The rows come from 4 hidden closed curves, with some noise, and rows from the same curve form a group. Each curve winds through 8 dimensions. The rows are also pushed far along 5 directions, which tell nothing about the answers.
Some rows, each with its group after it:
11  -4  12  -6  21  7  12  -1  -8  -13  2  1  12  -11  -11  9  -3  -15  -14  7  -2 -> j632
7  0  -9  7  -16  5  1  -17  6  -2  -5  -3  -2  -7  -3  -7  23  2  -7  -12  -3 -> j632
-3  27  -9  -2  7  -6  -1  4  2  -9  -4  11  11  0  -4  -2  -22  28  6  22  9 -> j704
-3  9  8  -17  6  4  15  -9  -14  -6  3  26  8  -18  -31  3  4  -21  -19  -3  -5 -> j248
11  -21  -3  8  22  -14  13  16  8  12  -2  4  0  11  27  1  4  13  -9  12  13 -> j704
4  -3  -5  3  -14  4  -3  -7  4  10  -1  -6  -5  -4  7  -5  14  8  -2  -12  5 -> j632
-3  -9  -1  8  -11  -3  -20  13  6  11  1  2  -4  5  16  -4  -2  8  13  2  5 -> j704
19  -4  -3  7  11  -1  -1  11  4  0  -9  -5  6  1  8  8  -5  25  -5  22  11 -> j906
1  -10  -1  -1  10  -5  5  1  6  11  3  11  -1  3  9  -3  17  -8  -5  -10  6 -> j704
-2  3  -4  -2  8  -2  -4  10  3  -2  4  10  5  7  12  -4  0  -5  9  3  4 -> j248
-11  8  2  -2  -13  -3  -25  9  8  -9  -2  -2  -4  9  1  -2  -18  1  17  -3  -7 -> j632
1  11  -12  9  -7  1  1  -3  7  -1  -3  4  1  2  3  -8  6  9  2  -1  2 -> j906
-5  16  -1  -10  9  6  15  -15  -6  -3  4  15  8  -14  -18  -5  9  -7  -11  -9  6 -> j906
-19  9  11  -2  -2  12  -29  3  1  -16  14  2  5  -6  -6  -5  -17  -29  25  -17  -14 -> j704
13  -15  -7  11  11  4  25  3  3  -7  -10  -30  -6  5  11  13  -10  20  -17  12  -5 -> j248
-5  12  3  -5  -11  1  -13  -5  1  0  -5  2  0  0  -18  2  -2  7  3  2  1 -> j906
-8  -3  3  -15  0  -11  1  16  1  5  3  23  -2  4  11  -5  0  -14  -2  2  0 -> j248
7  -4  -7  -6  5  12  7  -9  -6  -1  1  -15  0  -4  -5  12  2  12  -5  3  3 -> j632
-5  1  -6  8  -4  4  -3  -1  -5  6  5  -2  -3  4  9  -6  2  -1  15  0  6 -> j906
13  -17  -10  11  -9  13  1  -6  0  -1  -4  -11  -4  -3  9  1  12  8  -5  -3  2 -> j632
-3  22  -12  -3  2  -2  -9  2  1  -2  1  9  10  4  -3  1  -5  22  15  20  9 -> j248
-1  -2  -5  5  -15  -4  -5  0  14  2  -6  -3  -7  8  11  -7  8  7  -1  -10  -1 -> j248
13  26  -14  1  12  5  8  -1  6  -10  -7  -11  15  1  -8  12  -14  44  -3  32  8 -> j632
3  -6  13  -4  12  -15  7  15  -7  2  -1  16  3  0  3  -1  -6  -14  -5  9  1 -> j248
-7  6  -15  -3  -22  -1  -17  -3  5  9  -2  12  -6  1  1  -6  5  20  7  -10  10 -> j632
-1  3  1  9  -4  -33  -7  24  -2  14  -9  13  -1  13  16  -4  -16  27  12  31  10 -> j248
0  16  1  -12  12  -11  0  -1  5  6  -4  19  10  -1  -9  -1  4  16  -7  5  15 -> j906
-7  3  -5  -8  -10  4  -2  0  0  -2  3  14  0  -3  -2  -2  7  -8  1  -1  -4 -> j248
-9  20  -4  -3  -5  -15  -8  0  8  0  -3  10  4  6  -3  -6  2  13  10  7  2 -> j248
-8  -2  -5  4  -19  -9  -13  -11  -6  20  -1  24  -4  -5  -6  -13  22  5  8  -5  14 -> j704
-18  7  -3  1  -13  17  -13  -5  -8  -11  10  3  -3  -8  -10  -6  -10  -25  15  -21  -13 -> j248
3  -12  -4  -1  -1  4  7  -7  1  15  -1  0  -8  -2  7  -3  19  3  -11  -16  12 -> j906
-3  -12  -6  25  -6  -11  -9  6  13  -1  -5  -16  -9  15  28  -10  -1  12  14  -3  -2 -> j248
-6  17  4  -7  3  1  -1  -1  -6  -5  1  7  4  -1  -19  3  -12  -8  3  -3  -4 -> j248
7  -6  8  -4  4  -7  -4  14  5  -5  -7  -3  -1  10  3  7  -11  2  -3  12  -2 -> j632
-3  14  -4  -1  7  -4  0  3  -8  -6  -1  -2  9  -4  -5  6  -18  25  8  27  6 -> j248
-9  0  -3  1  -6  -9  -5  -4  4  -6  0  10  -2  0  3  -10  6  -7  5  -16  -3 -> j632
-2  6  -7  1  1  6  -1  -2  -3  -2  3  -5  0  4  -4  2  -1  -1  10  7  -3 -> j704
1  -29  1  17  8  -20  11  11  9  15  -3  -13  -15  14  41  -10  7  -2  0  -9  4 -> j704
-1  17  0  -4  -14  1  2  0  -4  -2  -6  13  1  -2  -14  -5  -9  9  -4  11  4 -> j906
8  3  -16  15  -5  24  10  -16  -1  -9  0  -14  1  -2  1  -3  7  9  -1  -1  2 -> j906
-2  3  4  -12  9  -4  9  5  4  0  -2  8  -1  2  -3  3  -6  -4  -12  -2  -1 -> j704
5  -12  -2  20  6  2  3  2  5  -8  -2  -21  -1  0  10  7  -8  12  0  10  -8 -> j704
-10  -10  5  -6  -6  -18  -7  8  3  22  -1  5  -11  4  14  -5  0  8  2  -6  10 -> j704
-7  0  6  -5  1  -9  -11  12  4  4  0  8  -1  2  11  -4  -16  10  5  -2  11 -> j632
4  13  -15  1  -3  -1  8  -12  -1  -13  -4  -2  6  -7  -6  -2  5  14  -2  5  -2 -> j632
-9  4  2  5  -9  0  -7  -12  7  -3  3  3  -2  -5  2  -15  13  -18  6  -25  -5 -> j704
13  -18  -8  14  11  0  12  -1  9  7  -6  -22  -5  10  19  4  11  18  -6  3  8 -> j906
3  7  -2  -11  2  -10  -3  0  -1  18  -1  25  5  -1  0  -6  14  12  -4  -1  23 -> j248
7  -1  -2  -9  8  16  5  -6  0  -16  -2  -8  3  -4  -9  9  -3  -1  -10  -4  -2 -> j632
-12  25  7  -13  4  -8  -16  -4  -4  -5  2  20  11  -5  -19  -5  -9  3  13  7  8 -> j704
-11  3  5  -7  11  -9  4  15  0  5  5  6  -4  9  16  -6  -16  -8  5  -6  5 -> j906
-9  29  2  -13  -14  8  -20  -13  2  -5  4  5  8  -12  -21  -5  -3  3  9  -10  3 -> j632
4  8  -16  20  -1  19  -11  -8  3  -17  4  -21  6  1  2  1  -3  5  21  9  -8 -> j704
-5  -11  11  0  3  -15  2  10  3  11  2  -7  -9  4  16  -5  1  -17  1  -14  -6 -> j906
-2  9  7  -8  16  -11  9  10  -7  3  1  10  6  6  5  -3  -11  3  1  16  12 -> j906
-9  -4  5  -1  -20  -11  -11  0  7  11  -5  12  -11  2  1  -10  7  -4  -1  -16  0 -> j704
3  2  3  6  9  -9  -7  6  10  -5  -8  -15  2  2  0  8  -9  15  0  5  -5 -> j906
5  -7  18  -4  12  4  3  10  7  6  4  -11  -1  4  4  5  -6  -17  -8  -6  -4 -> j632
0  5  1  12  5  6  -9  12  16  -18  0  -21  -2  18  21  -6  -15  -10  16  -3  -10 -> j906

New rows. What belongs after each?
-5  7  -4  0  13  5  7  5  -1  -5  2  -10  1  6  5  3  -17  6  5  7  2 -> j906
-2  4  -6  5  -1  2  -10  6  3  6  1  8  2  5  1  1  -3  8  9  4  5 -> j632
-4  -12  -9  10  -19  -9  -1  5  15  7  -3  -1  -14  9  29  -14  14  -3  1  -16  -5 -> j248
0  -2  -2  -3  -4  -7  5  0  7  -6  -2  -13  -7  4  12  -3  0  -3  -2  -11  -7 -> j632
-7  7  9  -9  13  0  -9  0  -3  -2  8  7  7  -9  -10  2  -3  -19  8  -11  -2 -> j906
-1  -6  10  -12  27  9  15  5  -4  -20  9  9  8  -7  -2  3  -10  -34  -12  -15  -8 -> j632
7  14  -5  -10  2  4  14  -6  -6  6  -2  25  9  -9  -7  -7  9  12  -15  6  20 -> j906
2  4  3  -3  -1  7  -7  -4  9  5  -1  -4  0  2  -9  5  3  7  -5  -6  3 -> j632
-4  5  -5  -4  -8  5  -6  1  4  -7  1  12  3  -3  3  -7  0  1  1  -4  2 -> j248
6  11  -13  16  -17  5  -8  -9  7  -2  -8  -20  -3  6  -2  -1  5  19  9  3  -4 -> j248
0  1  -3  -10  7  -10  5  5  -6  -10  -3  3  3  -1  6  3  -11  10  0  11  3 -> j632
-8  3  4  4  -10  -7  -23  6  6  0  -3  12  -1  -3  -3  -6  -4  -2  9  -9  -1 -> j906
1  1  10  6  8  11  -9  6  8  -3  6  -15  2  2  6  1  -9  -11  6  -7  -4 -> j632
-12  4  -4  2  -19  2  -3  -4  1  6  0  -4  -12  4  -2  -6  -3  -4  4  -14  -5 -> j906
21  -14  -8  9  0  14  8  -9  8  -1  -10  -18  -2  -3  -1  8  16  16  -19  -1  3 -> j906
2  10  -4  3  19  7  14  -3  -3  -14  -3  -16  6  4  -11  12  -17  14  -3  18  -2 -> j906
-7  -3  4  -4  5  -4  9  5  3  -9  0  5  -4  2  2  -1  -4  -19  -6  -7  -13 -> j248
6  -1  -17  16  -18  14  -8  -7  -2  2  -5  -18  -4  -4  -4  6  0  23  6  7  -3 -> j906
-5  20  -10  1  -6  3  -3  -10  2  -11  0  17  9  -9  -14  -6  2  9  0  1  1 -> j248
4  1  -8  -6  -1  8  8  -16  -5  13  6  27  7  -21  -11  -5  29  -3  -15  -11  11 -> j704
14  7  -24  9  -1  13  7  -9  4  -2  -6  -15  5  0  0  8  4  40  -4  16  8 -> j632
7  -2  -7  21  -5  14  1  -15  9  -5  -2  -18  1  -4  -3  1  11  8  -4  -6  -7 -> j632
5  4  -9  4  -7  1  6  -5  -1  11  -2  17  1  -3  8  -12  14  11  -5  -2  16 -> j906
-13  11  -5  -9  -8  9  -14  -6  -3  -15  5  4  1  -1  -17  1  -4  -16  15  -12  -11 -> j632
-3  0  -6  8  -1  8  -9  1  3  -4  8  3  2  1  10  -8  4  -17  17  -7  -4 -> j704
-11  6  -1  -7  5  -4  -10  2  -3  -2  5  12  3  -2  3  -4  -9  3  10  -6  9 -> j632
1  -3  8  -5  16  5  12  6  -5  -9  2  -7  -1  4  -4  7  -12  -24  -5  -8  -10 -> j248
11  -39  -17  25  -16  -4  -1  -3  13  33  -4  -20  -19  9  39  -4  32  28  -3  -11  15 -> j704
0  1  10  -9  -1  -1  -6  2  -1  -6  -1  16  4  -1  -13  0  3  -22  -3  -4  -7 -> j632
4  14  -4  -10  10  -3  -2  4  -2  -14  -5  0  10  4  -11  11  -15  20  3  23  3 -> j632
-1  -8  -4  8  -1  24  4  -25  -9  -17  9  -7  2  -19  -13  -3  18  -30  0  -25  -14 -> j632
-6  -4  12  1  -1  -18  -24  24  12  2  -2  12  -2  6  21  -9  -13  -9  14  -10  1 -> j906
6  4  -1  -25  7  10  19  -7  -16  3  4  29  10  -16  -25  9  15  -10  -23  9  6 -> j248
-2  -3  -22  10  -23  6  -6  -3  0  8  -1  0  -6  3  6  -1  12  16  10  10  -1 -> j248
-2  -1  2  -4  10  -1  0  -3  -5  7  7  3  4  -4  -1  1  7  -5  3  -1  3 -> j704
-1  16  -7  -3  10  11  -6  -1  5  -11  -1  -1  9  -2  -12  7  -12  14  2  5  4 -> j906
10  -3  -15  6  -16  16  6  -25  -11  -6  -8  -16  -2  -10  -25  11  17  16  -7  7  -7 -> j632
9  1  1  4  -7  6  -2  3  4  -4  -6  -10  -2  5  -1  2  -2  -1  0  7  -5 -> j906
-1  6  0  12  4  1  -15  8  5  -9  2  -20  0  12  14  -3  -16  -1  24  -2  -3 -> j248
3  24  -8  -6  9  12  2  -6  -5  -1  1  -3  13  -8  -21  13  -11  29  -1  19  8 -> j632
-20  24  -3  -12  -21  12  -15  -16  -6  -14  4  5  2  -15  -29  0  -7  -1  7  -3  -11 -> j248
1  -2  -1  0  2  6  13  2  1  -1  1  3  -3  6  12  -9  0  -9  -6  -6  4 -> j906
0  -3  -2  5  9  4  -2  7  9  -7  -1  -7  0  0  11  1  -13  7  -1  -7  2 -> j906
6  -5  2  14  4  -12  3  6  2  4  -7  -5  -1  8  9  -2  -1  6  0  2  2 -> j248
0  9  -9  4  -2  14  5  -18  -3  -24  3  -7  5  -11  -12  -2  5  -14  2  -10  -16 -> j632
-18  24  -1  -8  5  5  -5  -4  -5  -9  5  6  5  -1  -18  1  -18  0  10  -1  -3 -> j906
18  -11  -9  12  3  18  10  -21  -1  1  -2  -12  4  -12  -8  3  31  0  -12  -7  3 -> j906
-17  11  10  -14  3  7  -8  -6  7  -18  6  6  2  0  -14  -4  -2  -34  3  -25  -16 -> j248
10  -17  9  2  18  -5  6  16  7  11  3  -1  1  5  24  -2  0  -3  -8  -2  11 -> j632
-11  -19  12  -5  -12  -7  -16  14  0  18  6  8  -15  8  15  -7  1  -27  10  -23  -2 -> j632
9  -4  6  -1  12  5  7  9  2  -12  -3  -10  3  -4  -3  9  -13  -9  -9  4  -11 -> j906
-5  3  -1  -3  -6  6  -11  -9  -3  -1  0  7  2  -8  -13  1  -1  9  -1  -6  7 -> j632
0  4  -5  2  6  -1  1  -7  7  4  -2  1  2  1  -1  -1  11  10  -2  -5  9 -> j906
-11  7  6  -8  -10  8  -11  -9  2  -15  3  10  2  -7  -16  -5  6  -23  3  -13  -11 -> j248
8  -2  -16  17  -16  5  -2  -8  -1  5  -7  -17  -6  5  0  2  11  15  9  15  -4 -> j704
0  6  16  -24  14  -33  6  21  -4  -4  -8  13  4  5  4  5  -25  10  -7  23  5 -> j632
